The groups are shells around one centre, one inside the other: the same stretched ball of 8 dimensions in 7 sizes.
In the rows, 128 means zero.
Some rows, each with its group after it:
[131 153  65 123 104 116  47 128 124 101 124 111 127 112 110 137]  (4)
[129 115  60 126  72 128  53 110 111 139 137 126 119  87  80  62]  (3)
[131 130  95 123 116 131  64 119 140 122 129 148 128 125 127 130]  (5)
[136 182  89 129 103 124  65 153 123 106 118 142 140 128 126 146]  (1)
[112 112  56 135  65 110  84 119 105 122 127 112 123  91 103  86]  (2)
[111 108  66 138  78 103 102 127 108 117 115 112 128  94 115 110]  (5)
[137 105 109 129 122 123  60 123 121 130 145 137 145  81 112 112]  (4)
[152 124  70 115 112 122  25 110 117 129 130 123 127  82  83  96]  (5)
[119 131  76 135  74 108  96 128 104 126 118 148 138 112 133 102]  (5)
[123 131  77 127  99 145  43 105 130 140 147 147 138 130  94 107]  (3)
[135 155  57 126  78 145  24 110 111 146 143 144 138 118  68  79]  (0)
[152 182  98 127 110 157  32 145 128 139 134 161 146 124  79 115]  (5)
[135 148  90 123 119 140  50 125 142 123 129 143 131 132 108 138]  (4)
[136 166  96 134  93 148  39 144 117 133 154 146 148 105  83  98]  (2)
[125 161  74 135  75 127  43 134 101 121 154 134 149 103 101  95]  (2)
[136 154  82 118  91 125  56 138 132 105 129 129 106 103 123 104]  (5)
[159 187 121 127 133 144  38 152 126 130 133 176 165 127 113 146]  (3)
[123 122 106 133  94 120  93 133 120 125 134 156 137 106 141 106]  (6)
[113 121  57 134  55 120  63 107  97 136 148 136 135 100 103  64]  (3)
[ 97 127  51 132  60 117  69 117 120 103 147 101 110 108 116  94]  (3)
[143 169 114 134 106 145  36 153 115 128 161 151 159  97  95 107]  (6)
[144 150 102 123 125 138  51 139 140 118 129 137 131 111 105 136]  (2)
[133 117  93 127 102 134  41 116 120 135 158 136 138  86  95  87]  (2)
[114 120  64 125  71 102  78 120 116 102 131 116 108  95 139  93]  (1)
[135 191  91 132  93 134  30 158 114 103 157 127 146 102 103 119]  (0)
[147 149  91 129  95 119  61 139 104 130 126 150 145  91 109  98]  (1)
[120 119  90 126  94 109  64 125 121 102 150 123 123  87 143 105]  (1)
[116 142  84 138  94 156  45 120 128 141 159 142 150 131  79 110]  (6)
[147 134 102 119 119 106  41 132 115 104 144 130 137  74 135 116]  (6)
[138 153  77 126  87  97  82 140 104 107 105 140 131 102 142 118]  (3)
[121 148  96 134  84 113  61 136 105 109 157 144 149 100 145 105]  (6)
[130 172  86 122  98 114  76 148 135  90 113 136 114 128 153 144]  (6)
[136 151  97 119 109 131  41 135 137 104 147 131 119 104 124 117]  (1)
[125 130  97 133 101 121  57 135 118 111 154 122 140  87 116 113]  (2)
[137 146  96 130  93 115  61 132 103 125 138 160 151 101 133 102]  (4)
[139 122  77 114  95  95  87 126 124 104 100 131 100  93 151 108]  (0)
[135 131 102 121 105 107  62 134 122 101 142 136 125  86 152 110]  (4)
[148 202  82 127  91 147  41 150 121 128 124 160 141 135  92 116]  (0)
[130 141  47 120  77 114  39 114 111 112 131 111 117  97  99  92]  (1)
[129 147 101 138  95 140  88 149 126 135 122 150 138 117 101 115]  (0)
[155 126  93 124 124 137  52 121 125 150 114 151 142 102  79 113]  (6)
[157 139  95 112 119  97  62 134 121 103 109 140 120  86 150 123]  (6)
[132 115  66 115 111 117  58 103 137 116 115 124 110 115 118 123]  (0)
[117  95  70 136  84 107  96 121 111 125 118 112 124  83 105  98]  (5)
[162 170  95 114 120 135  36 139 131 123 118 153 128 110 106 120]  (4)
[144 135 100 131 109 128  75 133 117 141 116 160 147 108 106 115]  (2)
[130 135  72 123  87 134  15 105 113 130 169 134 139  96  93  78]  (6)
[157 129  92 112 136 119  43 120 135 119 114 136 124  99 115 132]  (4)
[124 130  82 124  92 135  46 117 129 122 153 133 123 106 108  94]  (1)
[152 156  91 117 116 118  57 149 133 102 111 122 113  92 116 129]  (3)
[126 162  65 128  83 147  25 125 123 123 155 122 131 115  75  98]  (1)
[116 164  66 143  68 136  66 138 107 130 136 133 148 124  84 106]  (5)
[135 131 108 122 120 129  39 123 131 116 159 143 139 100 128 117]  (1)
[129 119  71 131  76 107  66 123  97 126 134 126 134  76 106  79]  (1)
[141 134  59 117  97 106  54 125 118 106 111 106 110  87 105 110]  (4)
[141 142  87 134 108 125  62 134 108 135 121 142 157 103  91 122]  (5)
[120 132  84 133  98 121  47 126 115 112 157 118 144  95 111 116]  (2)
[134 148  91 126  95 107  57 139 109 103 141 133 137  89 139 111]  (2)
[138 108  94 126 125 102  94 126 125 119  98 135 133 101 133 143]  (3)
[141 171  77 131 101 143  17 133 110 130 151 133 157 108  68 112]  (3)
[153 193  90 122 114 153  28 152 138 119 128 138 131 124  80 132]  (0)
[136 104  77 127 116 101  71 110 110 126 112 129 145  94 115 128]  (0)
[128 118  76 134  81 117  56 108  91 145 146 152 159  94 104  80]  (0)
[164 155  87 113 122 137  11 124 126 130 135 142 133  95  84 105]  (5)
[122 120  85 141  89 123  86 129 107 138 129 140 151 102  99 106]  (2)
[143 197  95 119  96 134  45 155 134 100 133 150 120 125 135 123]  (0)
[159 183  86 116 120 132  21 137 124 116 125 146 141 117 103 134]  (4)
[122 136 100 132 102 122  88 140 131 111 128 138 129 115 137 131]  (2)
[153 121 101 119 116 131  37 122 124 135 142 142 130  76  95  87]  (3)
[136 156 113 133 122 141  58 137 128 131 139 165 161 130 117 142]  (1)
[144 160  88 128 125 152  31 129 133 136 133 141 150 127  71 137]  (3)
[160 177 107 117 132 137  14 134 126 121 143 162 153 116 115 134]  (5)
[128 110  97 128 100  99  76 124 109 111 139 136 137  80 149 106]  (4)
[127  81  84 131  91 111  68 111 106 134 145 122 132  60 102  73]  (0)
[122 150  97 136  82 116  96 154 117 109 126 140 130 105 137 113]  (6)
[121 129  72 142  80 141  68 120 107 154 135 143 153 114  68  92]  (6)
[142 143  85 112 106 104  43 129 124  92 135 124 114  87 145 114]  (4)

New rows. What belongs after each?
[132 150  70 125  87 136  13 116 111 126 166 128 142  98  84  85]  (4)
[133 177 115 137 106 133  69 167 124 108 139 145 149 113 125 139]  (3)
[127 148 110 130 100 123  84 151 131 106 134 144 128 108 145 125]  (6)
[125 164  86 131  75 118  88 154 119 105 122 138 121 112 135 111]  (6)
[158 143 116 124 122 130  49 139 119 134 135 162 149  90 112 109]  (4)
[109 140  52 130  65 111  69 122 113 104 134 113 119 112 123 103]  (2)
[122  94  62 136  82 120  85 108 107 149 116 128 133  94  80  86]  (3)
[113 170  81 142  66 134  65 141 106 123 151 150 152 127 113 103]  (5)
[129 169 100 137  96 134  57 155 117 115 148 138 149 107 109 121]  (2)
[131 103  92 122 115 102  58 121 121 102 143 111 126  71 134 117]  (3)
[135 145  66 132  84 111  70 131 100 126 112 135 142 103 102 108]  (5)
[104  83  62 139  67 113  95 105 107 137 133 120 127  92 102  77]  (3)
[133 138 112 134 124 151  57 132 138 138 143 153 151 122  96 133]  (6)
[124 100  68 133  80 103 109 121 109 131  99 129 121  93 114  96]  (3)
[125 151  98 133 116 155  26 122 133 132 167 146 158 130  91 129]  (3)
[116 117  69 143  81 129  69 120 103 141 140 124 152  99  75  97]  (6)
[133  93  97 134 116 109  79 112 107 139 126 146 157  90 117 117]  (3)
[134 160  97 136 105 142  62 148 125 128 132 141 146 116  91 126]  (2)
[151 143  92 115 117 124  36 131 131 112 134 128 120  88 110 112]  (2)
[160 136 103 124 120 141  36 125 117 152 135 162 152  94  82  97]  (5)
[142 157  79 128  92 122  55 149 114 113 126 118 128  85  92 105]  (3)
[113 127  61 133  80 135  43 115 119 123 155 107 130 101  78  95]  (5)
[106 132  78 132  76 135  66 125 132 114 154 125 117 116 117  98]  (0)
[123 129  73 123  82 125  68 119 129 120 130 136 110 111 121  93]  (6)
[109 122  99 145  82 132  81 136 113 129 158 135 149  98 107  97]  (6)
[108 138  78 134  83 113  58 135 117  91 161 101 128  92 127 115]  (0)
[133  84  97 121 115 100  66 107 119 117 139 130 129  73 140 103]  (3)
[145 169  87 119 121 113  53 136 126 102 113 144 138 127 139 156]  (3)
[128 138  72 122 107 115  63 120 130 108 118 127 125 122 126 138]  (2)
[137 173  89 124  88 135  60 143 127 118 128 154 125 124 122 108]  (5)
[156 175  82 119 103 111  57 148 113 110 105 144 130 104 123 123]  (3)
[129  96  96 126 115 111  52 106 116 124 153 135 146  85 128 109]  (6)
[145 160 118 122 134 136  25 139 134 111 160 147 150 107 125 139]  (5)
[143 166 116 125 134 138  59 146 142 116 125 159 144 134 129 159]  (6)
[122 158  75 135  80 118  92 144 117 114 110 139 132 126 125 126]  (4)
[131 138  58 119  87 124  45 119 126 113 129 113 108 101  98  98]  (2)
[122 168 113 136 111 143  52 144 132 114 160 153 157 134 128 144]  (6)
[133 122  96 118 118 101  75 123 131 100 121 137 122 104 162 136]  (5)
[152 182 101 127 124 161  17 139 132 137 146 157 156 129  76 131]  (5)
[161 172  84 115 107 126  22 132 114 123 130 151 137 101 105 105]  (5)
[127 118  57 125  72 123  47 107 108 133 143 124 122  88  89  66]  (4)
[139 173 122 131 112 130  68 160 126 111 137 163 148 117 143 136]  (6)
[148 126  92 124 133 117  58 126 124 124 114 131 143  98 104 141]  (6)
[148 179  69 126  82 137  32 142 110 128 131 136 134 103  76  91]  (3)
[133 112  77 131  89 106  92 117 102 140 105 153 142 102 118 100]  (3)
[111 116  41 124  71  99  65 109 113  99 128  94 108  94 118  99]  (6)
[139 164  83 127  83 131  29 134 106 124 156 143 143  95 100  85]  (1)
[119 127  88 135  98 106  69 123 106 113 143 137 155 104 139 125]  (3)
[114 137  67 127  93 111  56 120 121  97 140 111 128 112 128 129]  (4)
[118 159  90 144  79 155  65 139 118 144 149 154 153 130  83 102]  (6)
[139 151 118 137 114 130  65 156 119 120 144 143 154  93 113 127]  (3)
[137 109  99 124 111 106  76 129 120 115 126 130 127  78 133 112]  (2)
[125 157 118 145 108 148  69 149 122 136 150 162 169 127 105 132]  (3)
[140 147  93 126  93 140  37 137 122 126 154 133 128  86  90  83]  (3)
[154 201 115 120 120 146  16 157 134 107 155 155 143 116 118 131]  (3)
[127 139  93 135 104 136  88 136 132 132 114 148 136 129 107 131]  (6)
[122 128  84 131  81 124  55 130 116 116 156 122 128  84 109  86]  (2)
[145 163 115 128 129 131  51 146 128 116 135 153 154 115 124 148]  (2)
[141 159 113 130 134 149  49 146 144 122 136 142 145 122  97 152]  (0)
[145 173  88 131 110 141  42 140 118 132 129 149 156 123  85 130]  (1)
[129 136  76 127 105 126  29 124 120 110 154 104 135  88  90 114]  (3)
[113 125  74 135  91 117  56 114 110 118 151 126 149 107 116 115]  (4)
[126 185  62 123  77 122  39 132 116 100 139 135 129 130 127 116]  (3)
[130 191  53 127  71 132  39 140 114 110 129 125 127 125  92 110]  (3)
